There are 8 hidden switches. A switch that is on adds its own fixed numbers to the row, and there is some noise. The rows also spread widely along 10 directions, which tell nothing about the answers.
Known rows, each followed by its switches (1 for on, 0 for off):
[-23.0  10.9 -11.2   7.9  -0.5  28.8 -35.1 -30.6 -28.7 -12.6  -3.9 -33.3
  -6.1  10.0 -21.7  23.4  -7.2 -20.8 -20.8 -18.0] : 0 1 1 1 1 1 0 1
[ 20.0 -16.3   6.4   5.9  19.0  54.8  -4.8 -49.7   6.3  -1.3  -2.5  -8.8
  21.1  10.4   2.5  -9.0 -42.1 -26.4   5.3 -11.0] : 1 0 0 1 1 1 1 0
[  1.1  -5.7  -3.8  32.0  28.8  41.1 -17.4 -33.4 -31.2   5.6 -11.2   5.0
  18.1  35.4 -11.2  24.7  -8.4  12.5 -23.9 -30.2] : 1 0 1 1 1 1 0 0
[-20.6  27.5 -19.5  22.5  18.2  -3.6  -6.1 -23.2   7.8   9.7 -11.4 -11.9
   3.6  27.3 -13.2  10.2 -14.9  25.4  12.9 -33.7] : 1 0 1 0 0 0 1 0
[-13.6  24.8  16.6  22.0   7.5  16.8 -20.6 -48.1  -8.8 -21.8 -18.9   5.9
 -45.2 -12.5 -17.0  -7.3 -11.2  -1.3   4.9   1.1] : 0 1 1 0 1 0 0 1
[  4.7   2.4   9.6  -0.4 -35.8  28.2 -24.4 -35.5  -2.1   4.5   1.4  -8.9
   7.6  30.1  -7.9 -10.4 -30.0 -22.2  -0.4   1.5] : 1 0 1 1 1 1 1 0
[ -4.8  -7.8   5.9  13.3 -30.7  16.5 -25.4 -23.2  -2.0  19.1   4.9 -29.5
  -7.1  28.8 -14.9   2.9 -38.7 -24.1  33.7   7.6] : 1 0 1 0 1 1 0 0
[  8.7 -11.1 -20.2 -19.3 -31.0  15.7  -0.1 -21.8   2.9  21.8   1.7 -25.3
 -12.1   5.6 -16.2  -3.6 -26.9  -3.0  43.2   9.7] : 0 1 1 0 1 0 0 0
[ -3.8 -10.2 -42.2  -7.7   1.3   1.2  -1.6 -21.4 -23.2  18.7  11.5 -28.2
   6.6   9.0 -30.5 -16.3 -23.0   4.8  39.9  -8.1] : 1 0 0 0 1 1 0 0
[  2.8  15.1 -33.6 -11.0   1.8 -14.1  22.1 -37.6   1.3   6.0   4.8 -27.6
  -9.1   9.3 -32.1 -20.9 -13.9  -4.5  46.8  -8.9] : 1 0 0 1 0 1 1 1
[  8.9 -23.8 -20.6  -6.7   7.5  30.8   5.9 -19.6  -5.1  29.9  -4.4 -43.3
  -2.4  12.8 -13.5  40.2   5.8  14.3  36.1 -15.9] : 0 0 0 0 1 0 0 0
[  6.6  20.1   6.6  13.1  14.1  11.1   0.4 -31.3  15.4  -2.8 -23.0  -4.1
  -3.0  27.8 -19.8  36.9  27.9   9.6 -24.2 -26.1] : 1 1 0 0 1 0 0 0
[ -8.0  25.6  -5.8  -5.1  13.9  20.1   7.5  -7.3   1.2  -3.1  11.5 -46.8
 -24.3 -10.0 -11.3  -6.0 -19.1 -28.9  45.8  -1.9] : 1 0 1 1 0 0 0 0
[  7.6  14.5  12.8  -8.5  14.4  33.1   1.9 -25.5 -13.9 -13.6   1.9 -45.2
 -20.2  -6.3 -21.1  21.0  25.0 -31.0   8.1  -0.5] : 1 0 0 1 1 0 1 0
[ -8.7 -18.0 -13.4   9.5 -20.4   7.3 -34.5  -2.1 -18.8   8.9  20.4 -14.7
  25.7  22.4 -13.1 -21.7 -50.4 -38.6  15.7  19.0] : 0 0 1 1 1 0 1 0
[ 15.9   4.6 -30.8  -8.7   3.3  18.8   4.9 -36.5  10.2  -1.5   1.8 -13.9
  34.8  31.2 -17.3  -3.7 -29.7 -16.9  -9.6 -25.8] : 1 1 0 1 1 1 1 1
[ 15.8   0.1  18.7  37.9  46.1  34.1   0.2 -10.3 -15.6  -9.9 -13.2  14.7
  -2.1  22.1   4.6  24.9   0.5  -7.3  -9.6 -20.7] : 0 0 0 1 0 0 0 1
[ -3.2   0.8  -2.7  13.9   9.6  60.4 -18.2 -55.5   0.6   3.0 -26.9  -1.7
  -2.2  19.4  -1.9  13.0 -18.7  17.3 -16.4 -35.9] : 1 0 1 1 0 1 0 1
[ 27.0 -14.8  18.9  22.9  11.6  39.3   7.8 -27.1  -4.0   8.8   9.2   2.9
  -3.7  22.8   2.3 -13.8 -51.4 -21.5  46.2  11.1] : 1 0 1 1 1 0 1 0
[ 17.0 -14.8  12.0   7.2  12.1  53.9 -14.4 -49.6  11.9   3.4 -12.3 -38.9
  11.2  21.7  -4.1  39.2 -12.9 -44.8 -14.1 -11.3] : 1 1 0 1 0 1 1 1
[-16.5  -6.0  21.5  32.8  -3.3  43.9 -37.9 -22.2 -36.6  12.4  14.0 -37.7
 -19.6  17.1  -4.7  16.6 -41.7 -18.3  42.8  -2.6] : 1 0 0 1 1 1 1 0
[ 22.4 -22.0   9.1  23.1   5.7  30.9   4.4  -1.7 -22.2  31.0  -6.2  -4.8
 -14.8  37.6   4.0  45.5  -1.8  15.8  33.0  -6.5] : 0 0 1 0 0 0 0 0
[  0.1  16.1  -1.5 -13.6 -12.4  31.5  -5.6  -1.4 -11.1  -4.6   0.1  -6.4
 -22.7 -15.1   2.1 -20.5 -22.5  -3.7  21.5  -3.4] : 0 1 0 0 0 0 0 0

New rows. What belongs after each?
[ -0.1   5.4 -25.8 -25.0 -39.7 -10.8  -1.1 -25.1  -6.7  15.9   5.4 -24.5
 -22.1   3.4 -32.0 -29.5 -24.8 -13.9  44.2  17.9] : 1 1 1 0 0 1 0 0
[-16.7  10.8 -19.0   0.5  20.7  34.0  -2.8 -31.3 -14.3  12.0 -11.7 -46.1
 -23.9   1.0 -21.7  35.1  18.0  21.9  17.9 -25.9] : 1 0 1 1 0 0 0 0
[ 26.2  -3.5  14.0  25.1  21.5  24.5  16.0 -30.0 -16.2  -3.8  11.5  14.7
  -3.4  17.1  -1.0 -32.8 -51.7 -19.1  46.2   2.5] : 1 0 0 1 1 1 1 0
[ 29.9 -10.3   9.3   2.0  -1.0  59.2 -14.2   6.6  -4.8  -2.7  -0.6  -6.6
  35.5  41.5  18.7  31.4 -14.6 -27.9 -22.7 -24.8] : 0 0 0 0 1 0 1 1
[  6.1  14.3  25.8   7.5 -13.1  22.3 -10.1 -16.1 -15.6  -4.8 -17.1  16.6
 -25.1  14.1  -7.6   7.5  18.5   0.0 -16.7  -0.6] : 0 0 1 1 0 0 0 0
[  2.6   8.1 -12.1 -34.3 -24.5  46.2 -19.7 -23.7 -10.5 -13.3   1.2 -13.7
  16.9  -6.0 -10.6 -34.6 -17.8 -24.7 -20.3  -7.7] : 1 0 0 1 1 1 0 0
[  6.1  -5.7 -28.6 -12.5 -14.3  25.8 -20.6   3.5 -34.9  -2.6  21.1  12.8
  38.8  15.8 -10.1 -57.5 -49.3 -24.0  -4.2   9.3] : 1 0 1 1 1 0 1 0
[ 21.0   6.2  -9.1 -41.4 -33.3  15.0  13.5   4.6  19.5   6.1   1.2 -34.8
   2.2   9.0  -9.0   9.0  14.9 -29.4  11.0   0.6] : 0 0 0 1 0 0 0 0
[ 12.9  -4.7  -7.1 -14.1 -10.4  70.8  -8.2 -15.7 -13.5  12.5  -3.3  -3.9
  12.3  11.7  15.1 -10.2 -33.8   6.7   5.5 -27.4] : 1 0 0 1 0 1 0 0
[-36.6  15.7   9.9  49.8  23.1 -24.0 -36.4 -74.3  19.5  -3.9 -22.1  -2.4
 -13.4   1.3 -27.2 -21.8 -30.1  -9.5   6.0  -5.2] : 1 0 0 0 0 1 1 0
[-16.8   0.1  -3.5  20.0  22.8  47.0 -21.9 -13.1 -14.6   4.0  -5.5 -27.8
   3.6  12.2  10.5  24.9 -34.4  -6.8  11.8 -34.1] : 0 0 1 0 0 1 0 0
[ 18.4  15.5  -6.2  -1.3  13.5  -2.5  22.5 -32.0 -12.4  -1.1  -6.5   3.5
  -0.3  30.5 -24.1   2.6  14.9  -1.3  -1.4 -10.6] : 1 0 1 1 0 1 1 0
[ 21.3  -5.4 -14.8 -32.8 -48.3  26.8   4.6 -21.0  -3.1  21.4   6.2 -20.2
  -0.9  21.5 -15.6 -15.7 -16.3  -4.1  32.2   2.4] : 1 0 0 1 1 1 0 0
[-17.9  22.5 -23.9  18.9  17.8  11.6  -4.5 -44.1  -2.4   5.9 -12.6   3.9
  10.7  28.0 -10.7  -7.4 -28.9  31.2   2.5 -40.7] : 1 0 1 1 0 1 1 0
[ 23.7  19.2   8.0  20.4  22.1  24.6  21.8 -14.3  11.1  -4.4  -9.7   8.6
 -10.1  34.3   3.4  28.1 -19.0   7.5  20.9 -29.3] : 0 1 1 0 1 0 0 1
[ -8.5  18.4 -16.7  -0.1  -6.8 -14.2 -18.4 -11.7 -13.2 -11.5  -3.3   9.1
  25.9  23.3 -24.4  -8.6  14.3  -1.5 -39.9  -9.5] : 0 0 0 1 1 0 1 0
[-28.5   8.1 -23.5  18.3  -0.7 -15.4 -28.5 -36.8 -11.3  -3.1   1.0 -25.3
   2.6  12.9 -26.4 -17.0 -31.2 -24.5  13.6  -1.8] : 0 0 1 1 0 1 1 1
[-19.9  14.1  14.0  62.7  57.3  10.2 -28.1 -25.4 -11.7 -13.7  -2.9   3.2
  23.4  25.2   0.3  -1.4 -41.1 -28.3 -14.3 -25.5] : 1 0 0 1 0 1 1 0
[ 15.9   5.1  15.1   2.6  18.1  33.2   9.8 -57.8  13.6  -6.8 -17.9 -12.9
 -18.6   1.3 -13.2   2.2   0.5 -21.8   1.9  -4.7] : 1 0 1 1 0 1 0 0
[ 26.7  -5.3  32.5  24.4 -21.4  14.9 -12.3 -19.1 -28.7   4.6  -7.7  50.9
  -9.0  41.0 -15.5 -13.4   5.8  -3.6 -16.0  25.7] : 1 0 1 1 1 0 0 0
[  3.0  23.2 -32.0   6.3  36.2  -0.8   7.6 -20.9  12.4 -10.6 -12.7  -8.0
  36.1  41.8 -15.1  17.0   8.0  -5.7 -35.9 -47.8] : 1 0 1 0 0 1 0 1
[ 21.7  28.3  27.3  22.2   5.6  48.0   6.7 -15.6   7.0 -11.2  -4.8   6.0
  -8.1  39.6  11.3  23.9 -22.2  -3.5   2.1 -29.0] : 1 1 0 1 1 0 1 1
[  6.8  13.8 -23.2 -28.7 -15.1  53.8  -6.4 -34.9   4.6 -11.7  -4.9 -21.0
  15.3  10.7 -10.6 -13.5 -21.6 -13.5 -16.9 -28.1] : 1 0 1 1 1 1 0 1
[  2.8  20.9 -31.6  -1.8  23.2   2.3  21.1  -3.4 -19.6  -6.3  13.9 -22.0
  -6.9  17.6 -28.9  -4.4  -6.6  -0.3  32.7 -19.6] : 1 0 1 1 1 0 0 1
[ 24.3 -11.8  -2.0  26.0  10.0  37.7  12.9 -31.8   0.0  28.9  -8.4  -8.0
   5.4  52.9   3.5  33.8 -30.0  18.3  36.7 -33.9] : 1 0 0 1 0 1 1 1
[ 34.7 -13.2   3.3 -37.9 -30.7  50.4  -2.8 -10.7  -6.5   6.5  -1.6 -20.5
  12.4  11.3   8.9   8.1   0.2 -32.3  -9.0  -3.7] : 0 0 0 0 0 1 1 0
[  0.3  -0.4   1.8  29.5  19.1  25.2 -13.3 -24.4 -13.1  -6.2   4.0  17.9
  14.4  14.2  -1.0 -37.2 -58.9 -10.5  17.8  -9.1] : 1 0 0 1 1 1 0 0
[  7.6  11.6  27.2   2.7 -37.5  21.0 -22.1 -10.5   0.5  -0.6   1.9  -1.2
  -9.1  20.3  -2.1 -21.7 -24.9 -34.3   6.7   9.8] : 1 0 0 1 0 1 0 0
[ 19.8  -8.3  -9.1  24.8   8.9  11.0  19.0 -18.1  -5.9  24.9   1.4  -8.0
   0.3  48.8  -8.5  30.8 -34.7  11.2  43.2 -17.5] : 0 1 1 1 1 1 0 0
[-12.8  -3.1  19.5  23.1 -26.1   1.4 -40.5 -14.3   6.5  11.2  -5.3 -13.5
  -0.7  28.0 -14.7   3.0  -6.4 -32.5  -4.7  17.1] : 1 0 0 1 0 0 0 0
[ 14.8  10.6  -3.9 -12.1 -27.6 -38.3  -3.1 -21.9 -17.4 -15.1  -1.9  21.6
  -4.8  12.5 -37.7 -37.5  11.5 -27.3 -17.6  24.7] : 0 1 0 0 1 1 0 0
[-22.7  30.3 -25.3   1.9 -11.9  -8.6  -9.4 -27.1  -7.1   4.6   6.4 -31.5
  -4.4  23.0 -22.7  -7.3 -23.1   8.3  27.6 -21.6] : 1 0 1 0 1 1 1 0
[ 12.2 -10.4  -9.8   7.2  22.1  55.9  -3.7 -38.1 -39.0   5.9  -7.9 -15.3
  -6.7  18.7 -17.8  31.8  13.8  13.9  -2.3 -17.8] : 1 0 1 1 1 0 1 1
[-34.6  14.7   7.8  22.3 -17.9  10.4 -47.3 -45.2  26.0  -5.4 -11.9 -37.5
 -20.9  -0.8 -19.6  10.5 -28.1 -25.1   4.7  -1.4] : 0 1 0 1 1 0 0 1
[ 30.2 -39.3 -18.3  -0.9 -12.0  37.5 -16.0 -20.9 -27.8  12.5  -2.9  18.6
  37.9  39.3 -19.3  -5.4  -3.9 -20.4 -33.7   8.8] : 1 0 1 1 1 0 0 1
[ 29.5   5.7  13.4  24.5  34.4  26.1  11.1  14.8 -36.6  -3.6  13.0   6.1
   7.1  34.8   2.6  13.5  -6.2 -13.7  15.5 -12.9] : 1 0 0 0 1 0 1 0
[ 40.5  14.5  27.3   4.2 -15.0  41.5  -4.7 -17.9   1.2 -15.9 -10.7  24.4
  14.9  47.1  10.9   8.3 -12.9 -38.2 -41.2 -11.3] : 1 1 1 0 0 1 1 1
[ 14.3   2.6  22.4  -4.5 -45.3  54.1 -21.3  -5.7 -29.9   7.4   5.4   7.2
 -11.5  22.4  12.5 -18.2 -32.7  -9.1  14.8   2.2] : 1 0 0 1 0 1 1 0
[ 35.1 -23.8   6.8  18.0  28.1  27.1  20.3 -22.7   4.3  10.8  -3.0   6.7
  15.9  29.9   4.8   0.5 -37.6 -25.1  23.4  -5.5] : 0 0 1 1 0 1 0 0
[ 11.4  -8.6 -24.9 -18.7  10.6  42.3   8.3 -53.8 -10.8   4.2 -10.8 -26.4
  -5.8  -0.4 -21.3  16.7   6.1   9.0   9.0 -13.6] : 0 0 1 1 1 0 1 1
[ 17.0  14.9  10.5  -4.1  -8.6  19.4  11.2   4.1 -25.5  -1.2  12.5 -13.1
 -24.5  11.2  -1.9  -1.4 -12.3  -7.3  41.7  -8.3] : 0 0 0 0 1 1 0 0
[  3.1   7.7  -9.0 -11.9  -8.7  29.1 -15.0 -19.2 -24.0  -4.2 -16.2  12.3
  10.4  10.4 -10.6   9.6  20.4  12.5 -47.8 -16.9] : 0 1 0 1 0 0 1 0
